The first 9 rows are patterns. Each new row is the sum of 2 different patterns, raised or lowered, with some noise. Before adding, each is slid sideways (what falls off one end comes back at the other), maybe read backwards, and multiplied by a number that may be negative. Names go in the order of the patterns.
Known rows, each followed by the names of its patterns:
[ 14 -16   6   1   0  11  12  -5  23  -5  -4   5  -1   5  15   8 -15  -1
   5  20  16  12  22   1   3  -2   0  20   5  -1  -9 -32   1   5   3   1
  13 -18  -7 -10  -2  -1   3  -8   1  23] => veko
[ 13 -21   0  -6   4  -4  28  -3 -16  21 -11   9   6  -5 -22   3   2  28
  -7 -16  11 -12  -1 -16  17  -6  -1  -6  -4   7 -17   2 -10   8  -4  15
   7   3   8   9   2  -7   0 -13  -7  26] => Nugi
[  0  -7  29  -4 -15   8   5 -13   8  17   9   3   0  -3   8   2  11 -22
 -26 -11  -7  15   3   3  -1  -7  -2   6 -10  10  -1  15  -2  17   8  -5
  -8  -2  -1  -4  22  -3  14 -11  -1  -2] => vud
[ 13  -7  15   0   1   2  -9 -18   5  11  -5   3  -1   5  11  15 -14 -11
  14   4  -9  -1   1  -7  -6 -13  15  -8  12   1 -15  10 -15   7   8  -1
  -3  16   4   2  18 -16  -5   1  13  -3] => bol
[ -2  -2  15   9  13  -2  -5   1 -30  15  21  -8  26  -9  -6  -8 -14 -16
  -4  21  -4   6  15  -1  -5   1  -1 -11 -11   2  -4  14  22 -10   2 -11
   2   2 -27 -11  12  -6  -4   1   7   4] => Bagir
[-15  -3   3   4   4   2  -9   0  12   0  -6 -27  -7  16 -14 -31  13  -1
  -4  17  -7  13   9 -12  -5  -2   3  14  -8  12   3   3   0  -6   5  12
  -4  -6   0   1 -14  13   4   9   9   8] => muz
[ 18   6 -10  -2   2  21 -16 -14  -5 -21 -14 -21  10 -10 -11  -6  -1 -12
  -1   7  -3 -18  16  14  18   9   6  12  22 -14   4  12   2   8  -1  -7
   5  -8   1  24  12  23   8 -15  15  -9] => Fasom
[  5  -8   4   1  -8  10  11   5  11  17   1   9 -14   4 -11   5  -3  -2
   2  -7  -6   9  -2  -4  10   4   8  -2   1 -16  -2  11  18 -14   8  10
   3   5  13  -4   5  12  -9   2  12  -3] => masen
[ -2   9  -4 -11   2  -7 -12   0  -2  -3   4  -2  22  10   3  17  16 -20
 -16   9 -14   0   0  19   9 -10   7   3 -10   6 -38  -2   3  10  -4  -3
   1  -1 -20 -23  -5  15   5  -9  -5  23] => kodom

New rows. What belongs after each?
[ 10  27   6   5 -10 -14  12  28   3  28   7  16  10   2  10  20 -20   6
  16   0  -1  -1   1  36  27  -6   4  34  15   7  23  20  -5  24  15  44
  13  36  25 -19  15   5  28  15  -7  16] => bol Fasom
[  1   3 -18   4 -29 -19 -17   9   4 -19 -22 -10   1  -7   1  -9  -8  -8
   7   0  11   4   3   0  -2   6  -9  -4 -10 -13 -13 -11   0 -17  -9 -20
  -2  -5 -35 -34  20 -10  -9 -11  -9 -29] => Nugi Fasom
[ 14  18  26   5  23  33   8  12  27  21  38   0  -2   8   9  26  30  28
  34   2  16   0  25  31   7  20  25  17  41  39  45  37  27   8 -10  35
  32  30  17  20  35  23  33  19  33  28] => veko Bagir
[  0  -9  -4 -17   7   9  -6   5  -3   4  24 -13 -22   3  -1  10 -10  -3
   1   2   2 -15 -11  -3   1  -2  10   9  12  -8  10 -15   4  15 -17  17
 -20  -5   8   1 -25  -1  13  -5  18   4] => bol kodom
[-18   4 -29 -17  10 -20   2 -14   1 -10 -13 -14   5 -13 -25  -3 -18 -12
 -16  -7  14  -1  -1   1   6  -9   1  -7  -2  10  20  -9  11  -2   9   6
   2  -5 -15  18 -14 -13   5 -18 -10  -7] => Nugi Fasom
[-26   3 -15 -18 -24  27   2  -9  28   1   1 -33 -13  13  -3 -15  24 -17
  31  18  -9 -11  -2  -1 -17   6  38  14  -7 -16 -10   9   9 -18   3  -5
  12   6   2  -4  13 -12   4  -2 -11   1] => Nugi kodom
[14 15  3 30 37 -1 -5  4  2 -1 12  5 -2 11 22 16  0 18 20 13 14 11 -1 22
 13  5 -3 19 42 28 21 14 14 18  0 15 20 44  5 18 11 -7 29  4  4 19] => muz kodom
[-13   0 -39 -19 -16  -8 -12  -5  -1 -19  -1   1 -31  -2 -18  -6  20  11
 -11  -4  -3  -3   5   4 -14   7  -2 -22 -25  -5   0  -3   2 -25  12   8
   4   7  -6   3  -8  -6 -10  -8  21   3] => veko Bagir
[-11   0 -14  -8   1   0  18  -3  17 -15 -14 -26  -2 -19  -9  24  -9  29
  29 -38  -8   0  -4  14   2   5 -14  11  10  -5   0   3  -5   9  -5 -25
  12 -11  -3  -6  -9  33   7   6  -2 -18] => bol Bagir
[ -5  10  11  33 -12 -15  27   7  20  18  16 -18   6   2  29  12  -8   9
 -13 -25 -12  21   1   3   6 -15   4 -20   2  -8  15  -7  16  23  17  -6
  16   5  -4   9  -2  -5  42   8 -21   6] => veko Nugi
[  6  -1   9   0  27 -15  -9  -7   2  -1  -3  -9  10  23   0 -21 -29  -7
  17 -30 -29   3   0  -2  15  -7  14   9 -12  -7 -10   1  -4 -19   5  -9
  -8   7   0  -6  15  -9  -8 -13  -9 -12] => muz kodom
[10  9 36  6  6 26 15 20 10 19  3  9 24 40 13 12 28 -6 26 12 24 -1 12  5
 15 20  8 11  5 27  2 19 19 15 16 24  4 11  3 12 10 46 32  1 22 19] => Nugi masen
[-38  10  -3  13   7  23  -6 -17   6  -7  -9 -15  11  -5   7   2  19  -1
 -19 -17 -25  21   0   2  -7   3   4  21 -11 -21   7  -6  -4  -8  17 -12
 -35  -4  -2  -2   6  -7  17 -21 -25  -1] => Nugi Bagir
[ -4   6   9  -7   3  16  -8  -7 -19  -5 -13  39  -1 -18 -16 -42  -5   2
 -13   0 -25 -20 -23 -31 -14   8  -5 -20 -26 -16 -19 -16 -13  12 -23  -3
 -11  -8  -2  -2  -5  19 -25 -12   8  20] => veko Fasom
[ -6   7 -16 -15 -11 -14  -8   3 -26 -22   3  -9  -3  -3  -8  -4  -4 -35
 -12 -13  -9  -7 -26  11 -17 -14   2 -10 -20  10 -36 -10   6 -21 -15 -13
   2 -16 -14 -35   2  -1  -6 -15 -23 -10] => bol kodom
[ -7  12   7 -10  17  17   8   6   0  -1   6  -3  10   1   3  11  23   3
  12  -2   2  10  -8  -7   6  -6  -4  10  -5  18  -9   1   5  19   9  -7
  -1   6  -2  -2   3   4   8  -1 -15   5] => masen kodom
[-18 -11 -34  -9 -10 -12  -8   5 -24 -29  -9 -11 -11 -24 -22 -21 -31 -22
  -8 -10 -15 -11 -12 -13 -14 -21  -7 -15 -17  -3 -30  21 -14  -8 -26  -3
  -7 -30 -14  -1  12  -9 -28 -23  -2 -24] => Nugi kodom
[-14  -8 -21  -5   0 -29   9  -9 -26   7 -16   1   3   1 -23   6   6 -18
 -37  -3  -5 -15 -16  -8 -18 -14  -1 -26 -23   3  -5 -13 -10 -21 -19 -18
 -11 -11  -7  -6  -3  11 -18 -20 -12 -20] => bol masen
[  4  -1   6  17 -14  16  -7 -10 -11 -45  -6 -10  -1  -7   0  -6   8 -18
 -48 -20  29  -2  -6 -13  22 -30   7   3 -31   8 -19 -21   1  13  -9  -1
 -29  26  19 -11  23  13  -9 -36   7 -13] => Nugi kodom
[ -7  -1   3   8 -20  -8  -7  10   2   9   9   7   3  10  18  20  -9  32
  18  19   6   8  20  -4  -1  18   8  -2  -2 -15 -19  31  -7 -33 -12 -16
  13  10  -6  14   5  -1   2  -5 -11  15] => muz Fasom
[-18  -8   8   6   4   3  -2 -28   5 -13 -11  16   4  -9  -3 -14 -14 -16
   6  -3 -10  -9  -4  -1   4 -16  12  14  -7  -9  -4   1   7 -20  -3  -6
  -6  10 -17 -11   6  -8 -19 -15  -7   6] => Bagir muz
[  2  18   7  13  17  18  11   8   4  15  16  32  12   3  13   0   3  11
  22  12  -5  -2  23   6  -6  21  14   7  13  18   9   7  27 -10   0  -9
  14  17   4  23  24  -6 -13   9 -10  -2] => vud kodom
[  7 -11   4   2 -22 -12 -14 -30 -17  -1 -25 -17 -12 -11  -7  -2 -19  -6
   5  -8 -11 -28  -8 -15  -4 -29  -2  -2   0  -5   1 -23  -7 -21 -23  -6
  20 -21  -8  -2 -23   4 -19 -31  -4 -18] => bol kodom
[-23 -10  10 -19 -25 -42 -23  -4 -28 -46   8 -13 -20   1 -20  -5  -1 -22
 -11 -14 -29 -13 -30 -10   3 -20  -6 -28 -11   4 -12 -17 -26  -1 -10  -1
   7   2  11 -15 -15  -7  -8  -9  -1 -12] => muz Fasom
[-19 -23 -14   1 -26   4 -25 -11  -4 -17   4 -12 -27  -2 -26 -19  -5 -35
 -22  -5 -33 -21 -14 -12  -4  -7 -14  -3 -28 -19 -11 -20 -32 -16 -18 -19
 -25  -2 -41 -28 -31 -25 -31 -23   3 -17] => muz Fasom
[23 24 32  3 24 25 13  6 10 11  2 17 15 24 23 24 14 23 -1 13 42 10 10 14
  3 11  4 12 15 35  8  0 21 38 27 49 14 16  9 25 16 26 33 36 22 26] => veko masen
